The rows come from 4 hidden closed curves, with some noise, and rows from the same curve form a group. Each curve winds through 8 dimensions. The rows are also pushed far along 5 directions, which tell nothing about the answers.
Some rows, each with its group after it:
[  4   4   0   1   8 -20   1   5 -16  -8 -11   7   0  -9 -15   3  -9  -6
  15   9   9  -5 -11 -14  -8]
(1)
[-25 -12  -1 -25   2   2 -18   9  -2  22 -14 -11  14  30   9 -26  -6  11
 -21  -1 -11  -1  -7  18  22]
(0)
[  2   2  23  59   2  -2  32   5  -8  -2   5  22 -20  18  -2 -19  30   8
 -12  49   2 -10  36  12 -28]
(3)
[ 18 -17 -32 -16  25 -19   9   8  -8 -29 -34   6   5  -8 -24 -11  -8  13
  -4  23  50  -1   9 -42 -41]
(1)
[  0   9   4  -4  -8   4  10  -8  -6   4   5   3 -13 -16 -11   4  -7  -3
   0 -25   6   4   2 -13   2]
(1)
[-14  12   0   1 -18  24  -8   2   6   2   2 -12  11   0  -1 -12 -14 -11
  -4 -14 -18   0  -1  10  20]
(2)
[ -7  -4 -10  21   3  -2  19   3 -14 -30   4  13   8 -10  -5  -5  12   2
   3  31  15   7  20 -26 -27]
(3)
[ 14  -6 -18 -37  17 -48 -43   5  16  -6 -46  29  16  -3 -23  40  18  25
   9  19   9 -10   4   7 -36]
(2)
[ 26   3  -6  10  16  -2  27  -2  -2  -8 -13  12   1  -2 -10  -8  -4   6
  -3   2  10  -4  -4 -15  -9]
(2)
[  4 -11   5   8  -1   3  -2   5   1  11   7  -9  -8   9   0 -17  -9  -8
   0   2   6  -9  -2   5   8]
(0)
[ -2  -4  -1   6 -11  -4 -20   9  24   0 -29  13   6  11 -12  30  10   7
   4  10 -13 -18  12  18 -17]
(2)
[ 17  26  19  15 -13   1 -14  -4  41  13 -12  19 -12  -4  -8  32  15  -2
  26  -2 -34 -14   2  39  -7]
(2)
[ -3  30  18   3  -6   0 -19  -4  15  -5   0   3 -16 -15 -18   6   1 -19
  11   4  -6  -4   3  19  -5]
(2)
[  8  -4 -19 -13  12 -10  -8   2  10   4 -15   1  10  14   7  13  11  21
  17   2  -7   1  -5  11 -11]
(1)
[-29   9   3   0 -19  10 -14  -3  11 -13  11 -11  22 -10   8  18   5 -17
  -5  13  -8  -8   3   1  10]
(3)
[ -7  -7 -19   7  16 -16  16  12 -41 -17  -9   4  10   4 -10 -24  -2   9
   3  30  25   4   7 -31 -20]
(1)
[ 21   9  -1   2  -1  -2 -10  -6  12   9  -3  27   5  -3 -10   2  19  15
  -2   3 -14  -4  11  20   1]
(2)
[  7  17   7  12  -6  -2 -15   2   2  -9  -2  20  -2 -15 -18  -7   7  -6
   7  20  -7   2  15  11 -11]
(3)
[-27  -2   0   7  11  20   5   7  -4 -19   2 -15  -6  14  -3 -27  -2 -12
   3  19   9   6   5  -7  -7]
(0)
[  0 -19   2  12  -3   5  -5   9  -9 -18  14  -1   3 -10   5 -15  -3 -17
  -2  28  10   5   6 -12  -1]
(2)
[ 24  29  23   5   1 -27  -8  -6   7 -11 -11  29 -27 -37 -24  46   8 -15
  24  -2  -6   1  -4   2 -23]
(2)
[  7 -13  -2  -1  -2  -6  -2   3   2  23  -7   2   0  21  12  13   7  22
  -2 -19 -16   1   0  18   2]
(1)
[-17 -20 -11 -15  -4   7 -42   7  12 -11   3 -22  24  12  12  20  -2  -9
  -3  -3  -8  -7  -6  13  12]
(1)
[-16   5  12  15   6   2  11   5 -10 -12   6   6 -10   0  -1 -10   5  -9
  18  13 -12  13  -2  -1  -7]
(0)
[ 26  17  13   4   2 -28   5  -5  -3  29 -14  45 -14  -7 -16  32  21  23
  21 -14 -22  -5  -5  14  -5]
(1)
[  0   4   2 -16   5   3 -10 -10  17 -11   9 -22  -2 -14  -9  11 -22 -26
   2 -18  20 -14 -19 -13  12]
(1)
[-16   2   3  -2   1  13  -3  -2   5   3   4  -2   1  11  -2   7  12  -2
 -11   8   5 -15   5   2   8]
(3)
[-19 -34 -30  -5  -7   9 -21  19  -1  -2 -15 -11  15  24  -5 -18   0  15
   7  20  13  -4  23  -2 -17]
(0)
[ -8 -25  -7  15  12 -13  55   5 -46  -9   1 -29 -17   9   2 -41 -35  -3
 -16  -7  50   7   0 -53 -18]
(0)
[ -9  21  -5  -9   1   5 -35   0  35 -15 -14   9  20  -5  -8  32  19  -6
  19  27 -17 -15  -1  23  -6]
(0)
[  3 -44 -33 -21  11 -22 -27  14   0 -26 -24  -1  26  -1 -24   8 -17  -3
   0  19  41 -20  -1 -36 -21]
(2)
[  2  10  20  -1   5   9 -15  -2  10   5  13   9  -7  -4   0   0   4 -18
  17   1 -25   3 -23  19  24]
(0)
[ -8   8  -4   7 -13   1  16   0 -13   1  11 -22   8  -7  13 -10 -17  -8
  -2  -1   8  -2  -3 -12   6]
(0)
[-10  -2  -3  25  -6  16   1   7  -4 -12  14  -9  -9   2  -7 -18  -2 -11
  19  16   7   1  15  -2 -13]
(0)
[  5  -9 -13   1  19  -5 -17 -10  20 -45  16  -7   7 -16 -14  55   4 -26
  25   3  29 -24 -15 -26 -14]
(1)
[  9  21  16  19  12  -3  -5  -5   8  -9   6  -1  -9   3  -6  -4   5 -12
  -1  14  -2  -9  -1  20  -3]
(1)
[ 33  18  18   4  24 -28  34 -17 -10 -12   4  27 -30 -33 -11  38  -1 -10
  35 -31  -2  13 -33 -25 -10]
(0)
[ 11  20   5  13   2  -8   5  -6   1  11  -8  25  -9   7 -13  -3  25  26
  -9   4  -8  -1  26  21 -18]
(1)
[ 13  -9  -8  -9   6 -25  10  -3 -12  27 -20   9   1  18  -5  -8   2  34
 -24 -15  13  -8   8   1  -8]
(1)
[  3  -2   7  -4  -2  -1  15   2 -15   3  12  -8 -17 -18   7   6 -18 -18
  27 -17  -1  14 -23 -20   9]
(3)
[-16 -21   0   5  -6  12  -8   9  -5 -21  14 -20   3  -4   7 -17 -14 -25
  -7  18  16   4   4 -16   2]
(1)
[ 20  16  29  35   3 -13   5  -7   8   9  13  23 -21   1  -7  -9  16  -2
   4  13 -17  -5   8  29  -6]
(2)
[ -9  26  14 -11  -3   1   2 -17   7  10  12 -17 -11  -8   5  20 -13 -13
  15 -48 -19   7 -24   9  20]
(0)
[  7   1  12  26   9  -2  -6  -2   1 -30  20  -1  -7  -8   2  13   7 -22
   6  18   3  -2  -2   3  -8]
(1)
[  9  16   0 -37  12 -14 -21 -11  23  17 -20  18   5   2   1  32  19  24
   8 -25 -29   7 -17  28   5]
(0)
[ 15  -6 -12   3   1 -10  -7   7   5   7 -16  25   4   5 -11 -24  21  27
  -6  41   8  -3  33  10 -27]
(2)
[ 33  -5 -36 -49  -3 -28 -22  -4  15  18 -29   4  27 -18  -2  48 -14  21
  24 -36   3 -10 -27 -12   2]
(0)
[ 17  -2  11  -1   4 -18   0  -1  -4   3   2  16  -3 -15   0  16   7  -5
  -4  14   5  -8  -9  -5   3]
(3)
[-15  11  -8  -7  11  22  -5 -14  10 -39  24 -11   8 -21  -8  29   2 -30
  15   3  19  -9 -15 -28   8]
(3)
[ -5  -6  -8  -8  -7  -7   5  -3 -13  -5   4  -3  19 -13   5   4  -6  -1
 -21  -3  12  -1   0 -21   7]
(3)
[-26  10   7  10  -9  29 -41   0  50 -41   3  -7   3 -13 -31  42   4 -47
  30  24   3 -36   4   4  -7]
(3)
[-11   4   0   1  -2  10  18   1  -7  -3  -2 -26  -8   1  -6 -14 -26 -18
  -4  -8  25 -10  -7 -22   4]
(3)
[-15   5  -5  22  -2   9   4  -1  -2 -34  12   9   8 -13  -7   5  16 -11
   9  30   5   2  18 -15 -19]
(3)
[ -9 -13 -21  -7   3 -20   7   9 -19 -11 -17  -8   7  -1 -10 -14 -14   8
   3   7  26   5   8 -28 -26]
(2)
[ -4 -21 -20 -10   2  -1 -25   4  -7 -18  10 -11  24  -2   6  11  -3  -6
  -5   7  10  -4  -6 -10   7]
(3)
[  8  27  18  32   0  -2   6  -1 -14   6  10  20 -23   1  -6  -7  21   5
  11  15 -16   7  17  23 -12]
(3)
[ 25  22   3  15 -11 -18  12  -2  -3  16   0  15  -1 -14   7   4   6  13
  12   4 -14   2   5  12  -7]
(0)
[ -6  -3 -12 -14  -8   1 -37   3  15   5  -5  -5  14   3 -14  11  -9  -7
  17  -4  -3 -19  -8  11   9]
(0)
[-20 -17 -18 -36 -13  13 -20  -3  15   2  -6 -17  11  -4 -11  10 -16  -4
  -7 -22  19  -8   1 -18   9]
(1)
[-13  -8  -5   7 -20  -1   5   8 -17   0   0   0   8  -7   4  -8  -8   2
  -3  -1  -5  11  13 -10  -4]
(3)
[ -4 -37 -16  -8  -6 -15 -11  13 -19  -6 -10   4  13  -2  -7  10  -7   4
 -10   9  23  -6   7 -27  -9]
(3)
[  2   9  18   2  -9   2 -19   5   9  20   2  11  -9   4  10 -21  18   5
  -8  27 -22   9  17  40   2]
(2)
[ -5 -14   1 -16  -1  11 -10   2  17   5  -6 -29  -3   7  -3   5 -31 -20
  -3 -27  12 -15 -23  -6  21]
(2)
[ 16   5   3  -2   0   4  24 -14  -2   9   8  -8 -20 -12 -11   6 -24  -8
   3 -47  16  -5 -16 -22  12]
(2)

New rows. What belongs after each?
[-16  -5 -22   9   9  -5  14   5 -17 -19  -8  -1   6   6 -13   2   4   7
  18  17  24  -5  11 -27 -27]
(1)
[ -8   4  -1   2 -10 -20 -11   7 -11  13 -10   0  10  13  11  11   1  16
   4 -13 -27   7  -2  21   0]
(1)
[  1   0  23   1 -23   5 -15   8 -14  26  19  -5 -15  -8  14  -9 -14 -14
   4 -19 -27  13 -11  21  30]
(3)
[ -6  17  -4   1  -5  10 -14  -7  10  -6   5  -7   6  -1  -7  25   0  -5
   6 -21  -7 -11  -2  10   7]
(3)
[-14  -8   4   8   4 -13  -1  11 -23 -18  -2  -7   1   2   0 -30  -9 -10
 -12  25  13  10   7  -8 -12]
(2)
[ 16 -10  -4 -15   6 -10   6   4  -2  16  -9  -9  -7   0  -4 -11 -29  -4
  18 -21   8  -1 -27 -11  10]
(0)
[ 15  -7  -8 -18  12  -5   0   3   5  10 -18   9  -4   0  -8  10  -4   6
  22  -4   4  -3 -18  -8   0]
(1)
[ 31  -4  -1 -18   4  -3   5  -9  -4  22   6   1 -10 -10  -1   5 -18   0
   5 -39   4  -1 -27  -8  25]
(0)
[-22   2  -6 -16  -6  -2   9   3  -4  10 -15 -17  17  12  17  -3  -8   8
 -20  -5  -2  -2  -5  -3   8]
(0)
[ 22  -8   3   0 -13  -6  11   1  -9  10  -1   6 -12 -23  -4   6 -18  -5
   7 -25   1   7  -8 -17   5]
(2)
[-14  -1  -7 -15  -2  16 -14   1  14  10   8 -22   8  15  23   0   0   0
  13 -12 -21   7 -14  20  18]
(1)
[ 11  13  15  23  -7   7   4   0  22 -10  -2   2 -15 -12 -11  17  -5 -23
  23   5  -4 -12  -2   4  -9]
(2)
[-36 -14  -2  -4  -3   7  -2  12 -14  -2  -1 -12   8  18  12 -19  -1   1
   1   6 -10  15   1  -1   4]
(0)
[ -2  -8  18  42 -17 -18  -1  16  -9   6 -11  26  -9  12  -7 -16  18  12
  -6  37 -14  -1  38  22 -29]
(2)
[-26 -25   1 -25 -28   5   2  12 -12  28  -9 -16   5  -1   8 -14 -30  -4
 -16 -22   1   4  -6 -18  24]
(3)
[ -1  -8  14  12  -9   6  -6   4   2  23  12  -7  -8  16  10 -20  -1  -1
  -7   0 -10  -6   3  24  15]
(0)
[-22  -5  23  -2   3  10  -3   1   2   3  13 -11  -6  14  14  -8  -4 -18
  -7  -2 -15   3 -17  11  24]
(0)
[-10   3   3 -19  12   4 -35   0  23 -11  -7   4  10   3 -14  21   4 -15
  13   7  -8 -15 -17  12  11]
(0)
[  1  -5  11  17   5   2   9   4   6  -2  -2  -9 -13  11  -8 -19 -10 -12
  -8  12  14 -14   3   1  -5]
(2)
[ 30  -4   3   5  23 -30  29   0 -27  12  -4   9 -22   2   3   9   0  12
   8  -3  21  -1 -16 -18 -10]
(3)
[-12 -12 -11  -4   3   4  -8  -2   3 -11   5 -11   1   6  -2  14   4   1
  -2  -6  13  -4   7  -8  -7]
(0)
[-24 -13  -6 -24 -14   6  -1   1 -11  19   7 -23  24  11  37  -4  -7   9
 -28 -15 -13  11  -8   4  29]
(0)
[-16 -11  -9 -30 -15  16  -4  -6   6  10   3 -20   0  -8  -5   0 -23  -8
  -8 -34  14   1  -5 -19  19]
(1)
[  1  24  14 -12  -8   6   8  -4   9  24  -7   7   2   1  19   8   5   8
  -1 -16 -37   9 -15  24  22]
(0)
[ 12  -3   5   0   7 -23  17   0 -21  21 -11  25   0   9   4 -10  13  30
 -23   3  -5   7   8   4  -4]
(0)
[ -5   8  16   0   0  -8  -5  -1  -9  -9  10  -8  -8 -14   2  -4 -16 -23
   3  -9  -6  10 -17  -1   9]
(2)
[ 24  28  51  43  -9  -3  34 -14 -11  33  30  23 -33   0  19 -13  14   4
  -5 -25 -47  19  -3  39  21]
(2)
[ -3   7  23  40  -1  -2  26  -1 -18   4  17  15 -23  10  12 -19  25  11
 -11  17 -12  17  27  15 -16]
(0)
[ 21  12 -16   2  23  -6  12 -16  10 -39   3   7   6 -25 -22  30  -4 -14
  26  -7  20 -10 -20 -32 -12]
(2)
[ 13  -6  16  -5  -9  14  24  -6  -3  17  16  -6 -28 -16   7 -10 -21 -13
  -1 -34   3  14 -13 -15  21]
(1)
[-22  20  17  17 -17  27  -8   1   6  14  22 -16   4  15  17 -45  -2  -9
  -8   4 -33   9   6  39  28]
(2)
[-16  -7  -1  14   4  11  32  -5 -30 -17  35 -15  -8 -14   0 -18 -13 -23
   7   6  31   4  -5 -46   5]
(1)
[ -6   5 -11 -18   2  -5 -21   4  -4   1 -10   0   1  -2  -7  15   0   3
  23  -3  -3   2  -7   2  -3]
(3)
[ 37   0 -23 -30  15 -22  16  -2  -2  -1 -30  25   7 -26 -13  34  -8  14
  22 -16  10   1 -26 -35  -9]
(0)
[  6   2   0  10   9   7  18  -2 -11 -23  17 -13  -2 -15   1 -23 -15 -22
  -2  14  24   3  -8 -26   2]
(3)
[ 11  -8  13   9   0 -10  -2   3   9  19  -3  24 -10   6  -4  -4  17   8
   1  24  -5 -10  10  16  -6]
(1)
[  6  -3 -12   0  18 -21 -24   2   7 -15 -12  13   6   6 -15  52  24   5
  20  23  14 -26  -1   0 -24]
(3)
[  9  -3   3 -15   0 -12   7   4 -16  10  -3   0  -2 -11   2 -19 -17  -2
 -12   1  13   4  -9 -15   9]
(3)
[  3   7  -7   3  -7  14 -27   0  21  -9  12   3  13  -6   4  14  19  -6
  11  24 -10  -8   9  18   0]
(0)
[  0  23  36  15  -4  17  32  -5 -15  24  22   3 -40  -7   6 -29  -3 -16
   2  -5 -10  14  -6   5  20]
(3)
[ 12  25  35  23  -7  -2   3  -4   7  25   5  18 -35  -2  -8  18  12  -6
  17  -7 -24  -7  -2  28   4]
(3)
[-13 -20 -23 -25   2  -8   7   2 -13   1  -2 -12  13  -5   2   0 -16   5
  11  -8  21   3 -11 -34   1]
(1)
[-36  17  24  26 -22  13 -30   7   9   1  14 -10   4  14   1 -14   9 -20
  -7  28 -23 -12  17  40  10]
(1)
[ 22  23  14  20  12 -13  20 -10 -12 -18   9  19  -8 -21  -7   1  -1 -11
  10  -5  -7   9 -12  -8  -4]
(2)
[ 34  -4 -14 -18  28 -36  12  -5  -8   0 -20  25  -7 -11  -9   1  14  27
   0  14  27   6   4 -17 -31]
(2)
[ 14   4   7  -3  -9 -16   2   1  -1   6  -8   6   0 -16   2  13 -17  -5
  18 -24 -20  10 -20   0   4]
(2)
[ -9  14  12  15  -4   8   5   6 -21   5  16  -4 -18   1   5 -23   2  -8
  15  11  -9  15   4   9   1]
(3)
[ 10   7  20  23  -5  -7 -27   7   9  -1   8  22  -8  -4  -2  15  22  -9
  20  30 -24  -3   7  32  -8]
(3)
[-24  -5 -14 -15 -11  30 -11  -4  21 -14   3 -31  16  -1  -5   9 -24 -22
  -2 -25   8 -13 -10 -15  19]
(3)
[ 18   4 -10   1  15   6  10  -7  13 -21  -8   3   6 -10 -15  14  -9 -10
   7  -7  13 -14 -15 -20   0]
(2)
[-16   3  -9 -33  10 -10 -16  -7   5  -8  -6  -7  19   1   7  24   6   4
  -9 -10  -1   0 -14  -2   8]
(0)
[ 21  13  15  20  13 -19  19 -11  -3 -11   7  25 -24 -14  -7  29  20   3
  13  -6  -1   5   3  -5 -22]
(0)
[-12  -6 -20 -21   8   3  -2   1  -3  -9 -15 -19  11   5 -17  -4 -20  -3
  -9  -6  33 -18  -7 -27   0]
(0)
[ 23  12  18   0   4 -10  21 -16  -3  21  12  11 -24  -9  11  19   5   9
   6 -42 -18  15 -14   7   9]
(0)
[ 14   0 -20 -27   7  -8   8  -9   1  13 -10  -1  18   1   6   2 -13  20
   5 -38  -8   7 -22  -5  14]
(2)
[ 23  40  22   1   6  -1  22 -22  -5  17  19   9 -18 -16   4 -11  -5   0
   1 -39 -25  17 -21  16  24]
(2)
[-15   2  12  20  -7  -8  14  17 -36  20  -2   1  -1  18  10 -52  -4  10
 -12  23 -14  12  12  13   2]
(1)
[ -5  -4 -11 -42 -15   0 -22   6  18  56 -34  -7  11  33  14 -14  -5  42
 -18 -35 -30   5   2  42  18]
(1)
[  2  -2  -3 -22 -15 -11  22   0 -33  20   6 -24   0 -20  17 -14 -43  -6
  -8 -46   5  19 -26 -28  26]
(3)
[ 12  13  27  26  -5  -8  29   2 -17   9  14  16 -32 -17   6  -7   0  -9
  26   5 -15  21  -4  -2  -6]
(3)
[-20 -23 -35 -32 -17 -28 -29  21 -16   9 -41  -2  39   8  -3   2  -9  28
 -13  10   7  -2  16  -8 -18]
(3)
[-23  13  18  21  -9  26  -1  -3  -7 -24  35 -22   3 -10   9 -15 -15 -39
   1  -4 -14   9 -12   0  25]
(2)
[  0 -10 -16  -7  12  -9   3   9 -21 -15  -8  -1  -8  -9 -16   1  -9  -4
  22   8  28   3  -4 -32 -18]
(3)
[ 18   1   9  -1   5  -3  13  -4  13  -5  -8   1 -18 -19 -17  16 -18 -20
  22 -10  14 -10 -18 -22  -4]
(3)
[  4   9  -5 -14  -6  -8   0  -6  -3  31 -13   9   1  12  -2  -2   7  32
 -17 -27 -11   3  11  18   3]
(1)
[ -7 -20  -5 -13 -21  18 -16  11   3  13   3 -20   2  -3   3 -24 -25 -12
  -6  -3   7   1   2  -4  17]
(2)
[-18 -12   4  -1  -6  14  10   1 -11   1  21 -10  -6  -9  -2 -10 -12 -20
   8   1  14  -2  -7 -25  14]
(1)
[-35  -4  17   8 -14  22  12   5 -28  -3  34 -46  -9   0  24 -50 -36 -34
 -11 -11   1  22 -10  -9  29]
(2)
